The rows come from 5 hidden closed curves, with some noise, and rows from the same curve form a group. Each curve winds through 8 dimensions. The rows are also pushed far along 5 directions, which tell nothing about the answers.
Known rows, each followed by its group:
[ -5 -30  -6 -18   7   2 -16 -12  -2   3   7   9  -6  39 -11  12   2 -11
   7  34 -27 -13  16]	K186
[ -2  44   0  26 -53   4 -33  24  -2 -31 -12  17   4 -44  19 -15   3  13
   4 -30  10  20   9]	K818
[-30  38  -5  39 -10   7 -18  11 -22 -22 -34  59  -5 -49  61  23  35  30
 -13 -14  -3  57  40]	K904
[  0  36   4  14   0 -15 -32 -14  -7  -7   0   3  28 -10  36   8 -36   4
 -39  -5  20  18   2]	K904
[  5  -5 -13   4  52 -23  23 -42  -1  33   7 -11 -26  10 -12  -9  12   0
  -7   4 -32  -2  18]	K904
[ -6  -1   0  23  58  20  52 -10  -7  47   5 -33 -24  22  -3  -6 -16  -7
 -24   2 -18  -8 -32]	K186
[ 21  -6 -15   4 -42  -2  -7  11   0  -1  -9  -7  16 -18  -2   0  21  -7
 -22  23  43   0 -19]	K904
[ -6  -6 -12 -10  32  25  36   6   2   8  -3 -48  -2 -38 -17   5  35  -2
  -1   4  33  -6 -32]	K186
[ -6   1   4  10   9 -21   5  18   7 -24  -4  -6   4 -13 -13 -11  -5   2
  17 -11  14   6  14]	K186
[ -2  28  -1  12 -38  -1   9   8   6 -20  -8  20  -4 -27  19  20   7  28
 -29   1  29  -1   8]	K904
[ -8   4   6 -11  36  -9  29   7  -4   0   6 -10 -20   0  -7 -15  34  -5
  28  -7 -14  -3  13]	K818
[ 19 -18   0 -27 -40   5 -65 -14  -7  -5 -10   9  43  14   5   2  -9 -19
  10  -5 -11   0 -10]	K904
[-29  16  -4   1  30   3   0 -25 -15  11   4  35 -28  -9  39  -4   9   7
  -3   1 -26  10  30]	K904
[  7  -9  -2   5  59  40  45  33  -3   2 -25 -54   4   3 -26  -2   9 -14
  -3  -1 -13  -6 -28]	K106
[ 10  25  18   7 -40  18  17  20  17 -27  -1  -3  12 -11  -2  10 -39  25
 -32   5  36 -34 -26]	K106
[-24  27 -11  85  64   4  54  35 -14  10 -24  21 -32 -32  27 -17  33  22
  13 -15 -33  58  30]	K186
[  1   1  -9  14 -16 -31 -30   2  -2 -17 -15  55  24  -1  36   8 -14   4
  -3  -6 -13  29  46]	K7
[-31  13  23   2  24  10  18   1  -2 -36 -14 -11   3 -21   1  18  19  28
  27 -16   0  -1 -12]	K106
[ -7 -11  -5  -3  -2 -44   3 -41   1  25  10  40 -30  -5   7  -3  14   8
   4  -7  -8  11  46]	K186
[ 14  15  13 -11 -92   6 -47   4  -3 -36 -20  30  32 -31  20  17  10  20
  -8  -2  36   1 -13]	K904
[-11  24  18  -3  35  -5   7 -15  -6  -7  -5  19  -4  16  28   7 -35   5
 -22 -12 -21  -8  20]	K106
[-13 -36  12 -10  -3 -25  -3   5   7  -7  -9   6  14  -8 -22  -1  26  -2
  65 -28  -6  20  11]	K186
[  6  36  -5  18   3  -1  21  -6   5  26  20   1  -8  10  32 -15 -48   2
 -45  -9  -3 -15 -14]	K904
[ -3 -70  16 -42 -58   7 -30  14  12 -26 -15   3  43   8 -33  13  -1 -14
  58 -10  20 -16 -23]	K106
[ 10 -15   1  -3 -30 -20 -42   6  -4  -2 -17  -4  32  14   0  -1  -8 -22
   3 -23  -9  13   3]	K904
[  5  31  30   6 -17  12  -5  19  -9 -31 -23 -10  25 -33   8  -3   3  11
   8 -28  25   9 -33]	K818
[ -5  22 -19  19  19  36  23  40   5 -19 -12 -69  -6 -29 -28   4  14   1
 -14 -10   9  -9 -22]	K106
[ 30   7   3  29 -13 -13  16  13   3  13  -8 -17  18  -3  -6 -10 -10   1
 -16  -9  11   9 -25]	K7
[-12 -11  16  21  -3  22  21  47  -3 -22 -38  14  10 -32 -11  -4  61  17
  76 -33 -28  36  -1]	K186
[ -4 -14  16 -23 -71 -40 -59 -24 -12   3 -10  55  20  11  37   7   0  -9
   0 -22  -7   8  20]	K904
[-17  27  18 -20  -1   2 -26 -19   2 -17  16  29  -1  30  25  16 -50  16
  -8 -17 -42 -16  24]	K904
[-44  -2  -6  34   1 -22  -8 -19 -11 -14 -17  48 -12 -25  37  18  46  39
  33 -15 -26  33  32]	K106
[ 14 -35   3 -47 -16  -4 -15  11  23  -9   8 -21  34  32 -33  17 -40 -23
  14 -17  -1 -19  -4]	K7
[  7 -27   6 -33  -6 -39  -3 -26  10  13   3   3  23  22   4  -5 -36 -16
 -17  -7   2 -33   1]	K7
[-43   9  21 -38 -60 -19 -44 -30  28 -45  35  95 -23  56  29  65 -61  46
  15 -20 -64 -26  85]	K818
[ 43 -12 -16   1  -2  -4 -10  12 -10  22  -4 -18   2   0 -26 -43  33 -33
  -3  32   8   6  -6]	K818
[  1   8  -5  -6  -5  64  32  54  14 -60 -15 -42   3 -17 -31  27   7  17
   4   8  20 -32 -36]	K7
[ 11 -33 -11 -23 -32 -41 -27 -48  -1  46  35  41 -21  47   8  -1 -11 -21
  -2   8  -9   4  24]	K7
[  8 -48 -17  14 -65 -23 -83  17 -24  -3 -38  85  31   0  28  -5  53 -28
  60 -18 -30  82  52]	K106
[  6 -54  16 -60 -11 -68  -7 -68  12  37  25  49   2  76   8   3 -42 -14
   6   4 -44 -44  31]	K7
[  1 -32  -6 -20 -58  -5 -25   3  12 -11  14  15  -1  18 -15  24  21   4
  30   6  -6  -4   8]	K106
[ -3 -39  17 -45  11 -18 -26 -26  -4   1   2  27   8  51   0   4 -23 -23
  18   3 -38 -17  25]	K106
[ 13  -4   1   8  -3  15  16  22  12 -17  12   4  -4  23 -19  20  -1  10
  23   6  -1  10 -11]	K7
[ -6  13   2  23   0 -25 -29  -5 -19   8 -24  16  12 -12  29 -10  16  -5
  -3 -24 -17  35  19]	K904
[  8  -3   0  -7  10   7  -1   6   6 -14  10 -15   4  37 -15  10 -21  -3
 -16  35  -7 -25  -5]	K186
[ 32  18 -14   4  22 -23   0 -11  -5  18   8   1   3  16  16 -20 -28 -21
 -62  34  17  -8   7]	K818
[ 10  -7  15 -76 -72  -5 -60   0  17 -48  25  11  22  58 -12  48 -38  -9
   8 -11  -9 -36  13]	K106
[ 41 -39   2 -10 -49 -57 -65  -9  -9  20   2  31  50  25  10 -47  10 -41
  33  17  -3  19  -9]	K186
[ 16 -36 -40   9  41 -11   3  -8 -10  40  12 -31  15  17   7 -28  24 -39
 -14  55  15   5 -34]	K818
[ 10 -18   2  -8  16  25  34  14   3  10 -16  -8  -1  12 -16  17   4  -1
  -1  -6 -12  -3  -8]	K818
[ 22 -52 -10  15 -19 -14 -19  25   3   3 -15 -20  42  14 -24 -18  -3 -30
  22  10  14  12 -25]	K106
[ -3 -51 -13 -15  72   1  61 -38   6  62  18 -66 -29  28 -44  -2   5 -24
  -3  11   2 -30 -39]	K186
[-16 -20  -4  -7 -19  -1 -11  16   5 -30 -19   4   6 -26  -8   5   8  -4
  26 -30  12   4  17]	K186
[-12 -15  14  29   7  -5  21   8  -9  -6 -28  15  -9 -16  -5  -5  49  19
  45 -10 -12  23   1]	K7
[  4  13  -2  -5   3  14  14 -18  -4   9  -6  -3 -12   2  11   4  -1   9
 -31   7 -16 -22  -5]	K106
[ 21  36 -14  13 -26 -29   2   1  14 -13   9  -3  25 -13  32  -7 -32  11
 -42  -4  33 -10 -20]	K186
[-26  -1 -22  -3   9 -32  -6 -26  15   2  27  13  -7  11  24  10 -29  11
 -16   6 -10 -17  27]	K818
[ 29 -49 -30 -15   5 -21   9 -29   1  72  39 -19 -22  46 -24 -19   5 -43
  -9  30   5  -5 -17]	K7
[  1   4  10 -32 -49   4 -26 -19   0 -15   0  12  -4   3   5   6   2   6
  -6  -1   2 -32  -4]	K7
[ 15 -13   9 -16   1 -13 -32   3   4 -15   6  -7  35  19 -14  -7 -19 -15
  27   0   4   7  -8]	K7
[-12 -20  -8 -23  22  37  30  13  -1  -1 -25  -3  -6 -20 -11  17  34   3
  19 -16 -22  -2  12]	K7
[-12  32  13   4   0  37  35  42  13 -36 -11 -33 -10 -33 -29  37   7  26
  -3 -22  26   0  -1]	K7
[  7   2  11 -38  24  13  14 -33   8  23  24 -29  -1  38 -15  13 -37  -5
 -16  -2 -22 -36 -21]	K904
[ 16  10  12  16 -25 -13  -9  21  -4 -11 -14  15  28 -15  14 -21  11   3
  20 -16   0  17 -15]	K186
[  7  18  15  12  11  20  36   8  -4  -7  -8  16  -6   1  17  17  16  26
  -5   9   0   3 -16]	K106
[-39   4  28 -25  -2  48  29  -8  13 -28   0 -12 -10 -15 -17  47 -12  42
  21 -25  -7 -32 -14]	K818
[ 22  10 -20   7 -49 -45 -80 -19 -22   2   5  56  23  13  52  -9   8 -23
 -10   5   2  46  29]	K106
[ -1 -30  -1 -15  25  39  35  32  22 -20  15 -16 -14  34 -53  32   9   4
  50   7 -26  -6   0]	K7
[ 13  53   1  45 -47  -4 -17  30  -8 -24 -17  11  12 -41  24 -14  23  25
  -7 -20   9  25  -5]	K818
[ 35  35 -12   6 -55  25 -38  28 -13 -29 -20 -30  45 -42  26 -14  10 -11
 -44  18  61  -6 -59]	K818
[ 16  41 -39  38  25   0  24  -6  -4  40  20 -55  -7 -42  23 -46 -11 -12
 -62  15  48  -9 -48]	K818
[  7  21  18   5  36  26  56  15   9 -15 -16 -42   5  -7 -22  25 -26  23
 -38  -3  20 -25 -28]	K818
[  0  52  22  18 -20 -31   5 -20   8 -13  11  12   2 -13  29   8 -40  34
 -43 -20  31  -9   0]	K904
[-28  20 -15  50   5  -1  11 -12  -4   3 -20  47 -22 -34  37  11  10  41
 -10 -14 -24  35  41]	K818
[ -2  23  20   9  47  16  55  28   5   2   8 -16 -23   2 -18 -17   4  11
  11   9 -19 -12  -1]	K186

New rows. What belongs after each?
[-11   6  16 -13   5   5 -10 -16  -2   0   4   2   5   5   9  -5 -26   0
  11 -29 -17  -8  -5]	K904
[ 12  22 -14  11   8  -4 -24 -12 -12   9  11   2  14   2  40 -15 -37 -19
 -54  26  33   4 -12]	K818
[  5  45 -26  15  -5 -18  15  -1  17  -3  28  -7 -11   5  25   1 -31  17
 -65  22   7 -29   6]	K818
[ 21  30  -8  54  -5  26 -14  27 -17 -15 -30 -16  30 -60   4 -22  45  14
   4  12  39  44 -38]	K904
[ 29 -61 -35  -3 -32  12 -53  31  -3  13   6 -17  33  32 -37 -20  11 -52
  31  41   1  19 -19]	K818
[ 20 -14   6 -35 -86  14 -68  18   3 -25   4  20  28  25  -6   6 -30 -23
  14 -11   4  -7  -1]	K818
[  0  80  33  -5   0 -24   2 -24  11 -40  28 -25  19   6  35  15 -82  30
 -68  -2  49 -48 -39]	K106
[ 10  -5 -16  29  23 -13   3 -14 -21  27 -19   0  22 -14  37 -26  10 -16
 -22  12  18  17 -30]	K106
[ -9  15  -4 -18   1  12  10   3  11 -49  -7 -19   2 -15  -3  21  -5  18
 -12   5  21 -34  -6]	K186
[  8 -48 -17  -6  -5  -9   9  21   7  -5 -14   1  19  -3 -19   0  45  -8
  53  -6 -11  14  -2]	K186
[-29  52   5  28   6  17   9  31  -2 -44  -5   3 -15 -39  15   4  30  34
  15 -11  -3  14  12]	K818
[ 19  -8 -12 -18  -8 -44   7 -26  16  14  28   7  10  29   9  -1 -28  -4
 -14   5   1 -24   1]	K186
[ -9   6  13  -3  32   6  32  -1  19   6  29 -18   2  26 -11  23 -51  10
  -5  -6  -2 -11  -9]	K904
[ -4 -31   5 -27  27 -43 -27 -69 -10  54  28  32 -10  46  17 -25 -20 -21
  21  -1 -43   2  19]	K904
[-12  47  22 -25 -12  15  16  18  26 -76  -3 -28  14 -14  -7  44 -43  44
 -38  -8  23 -60  -4]	K818
[ 10 -14   3 -20 -30  -2 -18  -1   5 -11   2  14  -4  26 -16  -2   9  -1
  19  14 -28 -21  11]	K904
[  5  21   2  12  26  30  46  49   7 -31 -22 -30  -8 -18 -28   9   9  10
  -5  -9   2  -5   8]	K818
[ 18  14   6 -27 -82  -8 -57 -26   1 -19  -7  27  29  -6  27   6 -28   6
 -24 -18  12 -20  -9]	K904
[  8   7 -14  40   5 -26  -5 -16   8  33  20  -5   9  11  13 -17 -45  -3
 -28   8   8  10 -11]	K818
[ -9  64   2  44  10 -42  13 -26   2   6  12  10 -17 -34  35 -23  -8  35
 -33 -12   4   6   9]	K818
[-11  40  20 -26 -19 -14 -11  -6  17 -44  32   5  -9  17   2  12 -25  26
  -3   5  -6 -41  14]	K818
[-16  -3  -5   8  14  19  33   6   7  12   1  -6  -4 -19   8  20  -6  10
  -6 -19  19   8 -11]	K904
[ 10  15  -3   6 -43  26 -15  42   7 -23  -4  -9  34 -10  12  15 -29  -3
 -29   5  37  -2 -34]	K904
[ -6  10   7  19  20 -29  15 -16   7  20  19  14 -10  29  14  -1 -45   7
  -6 -27 -30   4  16]	K904
[ -5 -10  -8 -23 -29  14 -35  10   4 -29  -2   9  12   5   8   5 -14 -11
  -1   8   1 -16   8]	K904
[-22 -36  -7 -13  15  37  37   3  -7  21 -19  -9 -39 -15 -29   8  69   1
  38  -8 -31  -1   8]	K7
[-19  -1 -11  -1  39  12  27  10  -1   2 -16 -16 -17 -15 -10  -8  16   5
  -8   0 -29 -16  23]	K7
[ 12  -9  -8   6  63 -25  32 -23 -10  31  13 -29  -7   3  -2 -48  22 -19
   6  34  10 -10 -28]	K186
[-10  37   2  -9 -13  47   6  26  -3 -44 -20 -24  -4 -37   4  28  19  18
 -14 -20  10 -14 -13]	K106
[ -6   5 -13  23   9  23   0  38  -3 -10 -17 -28  17 -25   3 -17  -6 -14
   2 -24   7  12 -17]	K904
[-27 -30   1  -2  33  83  75  74  20 -18 -32 -92 -12 -38 -81  43  30   3
  35 -42  12  -4 -33]	K186
[-16 -17  -5 -17 -18   0 -15  22   7 -30 -18  -9  10   2  -7  21 -11  -9
   7 -33 -11 -11  21]	K904
[-31  -6  11   7  17  25   1  14  -6 -28 -26  -9 -10 -29 -18  18  28  12
  27 -12   2  13  10]	K186
[-20   2  13 -24 -11 -13   6   8  18 -30  10  41 -12   3  -3  22   7  27
  31 -10 -23  -7  51]	K186
[-12 -23 -16   7 -12   9 -17  27   4 -12   0 -16  21  -4  -2   2  10  -9
  29  -6   1  11 -19]	K818
[ 32   4 -18   6  24 -22   9 -15  -5  22  19  -4   7  25  16 -33   1 -14
 -29  54   1 -20 -21]	K186
[ 39 -14  -9   6  43 -47 -19 -43 -14  53  30   3  16  35   7 -53  -2 -34
   4  42   0  24 -14]	K7
[-10   9 -16  34  31  25  30  -2   7  20   8 -18 -16 -10  -5   7 -25  16
 -27   9   2   1  -6]	K818
[ 22  33  10  12   8  13  50  38  11  -4   3 -51  13 -16 -17 -18 -14   7
 -15 -11  24 -22 -52]	K186
[-15 -34  -2 -19 -74  10 -75  28  -5 -63 -37  41  52 -10  20  34  26   5
  44  -8  -3  17  14]	K818
[ 29   5   1  -6  33  20  20  14 -10  22   4 -13 -12  25 -15 -11  16 -21
  -5  18 -17   7  -6]	K106
[-13 -29  -8   5   1  -1   5  -9  16   1   9  41 -10  11  -6  22   1  20
  38  -3 -30  18  34]	K904
[-13  34  43 -17 -41  -7 -27 -23  -4 -19   3  51   3  18  32  31 -22  37
  -2 -28 -32  -8  20]	K904
[-10 -38 -18   9  22  39  28  42  -4  13 -16 -14  -1  -6 -20  14  46 -14
  30  13  -2  25 -11]	K904
[-13  16  23 -11  -7  44   6  46  -1 -54 -39 -48  11 -23 -30  25  23  13
  15 -36 -11 -17 -14]	K904
[-22  -8  23 -20 -34 -10 -19   9  12 -44 -13   4  23 -12 -10  18  -9  16
  43 -48  -3  -4   7]	K818
[-17  17  19 -46  -8  44  50  -6  27 -26   1 -21 -24  -2 -27  53 -17  37
  -7 -40 -15 -58  -4]	K904
[ -6  20  -1  28  28 -33  21  -7   6   8  20   9 -20  11   8 -21 -19  10
  -8  13  -7   0  17]	K904
[ 14 -39 -22  10 -12   1  -9   7   3  19   7  -5  25  -8  -8 -22   6 -21
  21  23  35  16 -28]	K904
[  2   5  -9  18 -22 -26 -36  16   0 -19   6   1  25  -9  16 -10 -19 -12
  -1  -4  33  24  -1]	K106
[-23   0  -9  21  40   9  46  10   5  20  10 -21 -42  -9 -17  10  12   1
   9 -21   3  20  10]	K7
[-14 -50 -22  -3   0 -41 -11 -38   9  29  11  22   3  30   5   7   2   2
  19  11 -32  -3  17]	K818
[ -2  35  14  25 -33 -52 -40 -22   1  -4  10  50  19  19  51  -3 -63  14
 -23 -39 -18  17  31]	K904
[ -6  13  -9  46  13 -12   0   9 -17  15 -15  19 -11 -39  17  -9  47   5
   3  -2  15  64  26]	K7
[  6 -54 -15 -33  20 -48  21 -41  13  59  51  15 -31  69 -20 -12 -10 -28
  -7  55 -14 -33  21]	K904
[  6 -39   4 -15  45  -7   4  -1   0  11   7  -9  12  25 -30 -10  11 -22
  55   5 -20  17   1]	K7
[ 13 -15 -21   5  14 -15  18 -14   5  46  28 -19   9   6   9 -11 -30 -20
 -31  16  38  -1 -31]	K904
[  9  42  -8  24  50 -14  49  10  13  13  31 -33 -27   7  -4 -19 -40   5
 -43   6   8 -16   3]	K818
[-25   4   0  13  -9  14  13  25   5 -16  -9   2 -19 -23  -8  26  10  10
  18 -37   9  25  18]	K7
[-10 -15  29 -33 -99   5 -69  10   7 -44   2  69  40  19  25  31 -27  14
  36 -12  -7   1  12]	K904
[-12  28  -5  -3  -4  13  26 -15  -3  16   1  -6 -33 -19  19   0   0  12
 -41  -6   3 -24   4]	K7
[-23  14 -32 108 -14 -23 -25   8 -36   6 -56  90   9 -83  93 -29  57  26
   2  -3  17  99  31]	K106
[ 18  20   6   8  24  24  16  19 -15   3 -12   3 -11   5   0  -2  29  -3
   0   3 -20  24   5]	K106
[ 16  32 -11  30   1  17  12  27  -6 -28 -19  -4  14 -23  24 -13  21  16
 -15  18   9  -1 -25]	K186
[ -6 -35  20 -86 -98 -26 -90 -20  29 -57  32  34  50  71   4  51 -71  -4
  13   1 -10 -62  13]	K818
[ -3 -42  11 -44 -24   6  28  -3  15  -5   3   1 -12  25 -31  36   4   2
  19  -6   4 -33  -7]	K7
[  1 -23   9  -7 -21  22  -5   6  -7  11   2  20   8   2  -1  -3  26  -2
  38  13  -4  10 -22]	K904
[ 21  14  -5  -8 -74 -22 -44 -14   5  -4  -7   4  42 -13  29  -4 -33   2
 -34 -21  31 -17 -27]	K818
[ -5  44 -19  34   9 -47  11 -48  18  34  40   6  -4  13  51  -2 -75  21
 -77  10  10 -20  -4]	K818
[ 21   9  -5  25 -20 -47 -50 -23   0  21  26  27  39  21  38 -20 -58 -15
 -23  16  24  26  -7]	K904
[ -8 -33   7 -54 -25  -7  -5  -5  28 -15  30 -33   9  38 -34  29 -34 -12
  22 -16  10 -43 -19]	K106
[  7  -9  29 -38 -16  -6  23 -13  17  -2   8 -19  -5  25 -30  13 -15  11
  -7  -2  -7 -54 -14]	K7
[-29 -46  14 -26  41  28  38 -11  12  -4 -14  -7  -4  12 -28  44   3  13
  29  -7 -23 -19   1]	K818
[-14 -33  11 -22  10 -28 -11 -44  -8  12  -3  45   3  29  30   7  -2  -3
  18  -3 -31  -4  15]	K106
[-13 -36  18 -23 -16  19  -2   7   3 -26 -23  39  -4  26 -20  31  20  16
  40   5 -54 -13  35]	K106
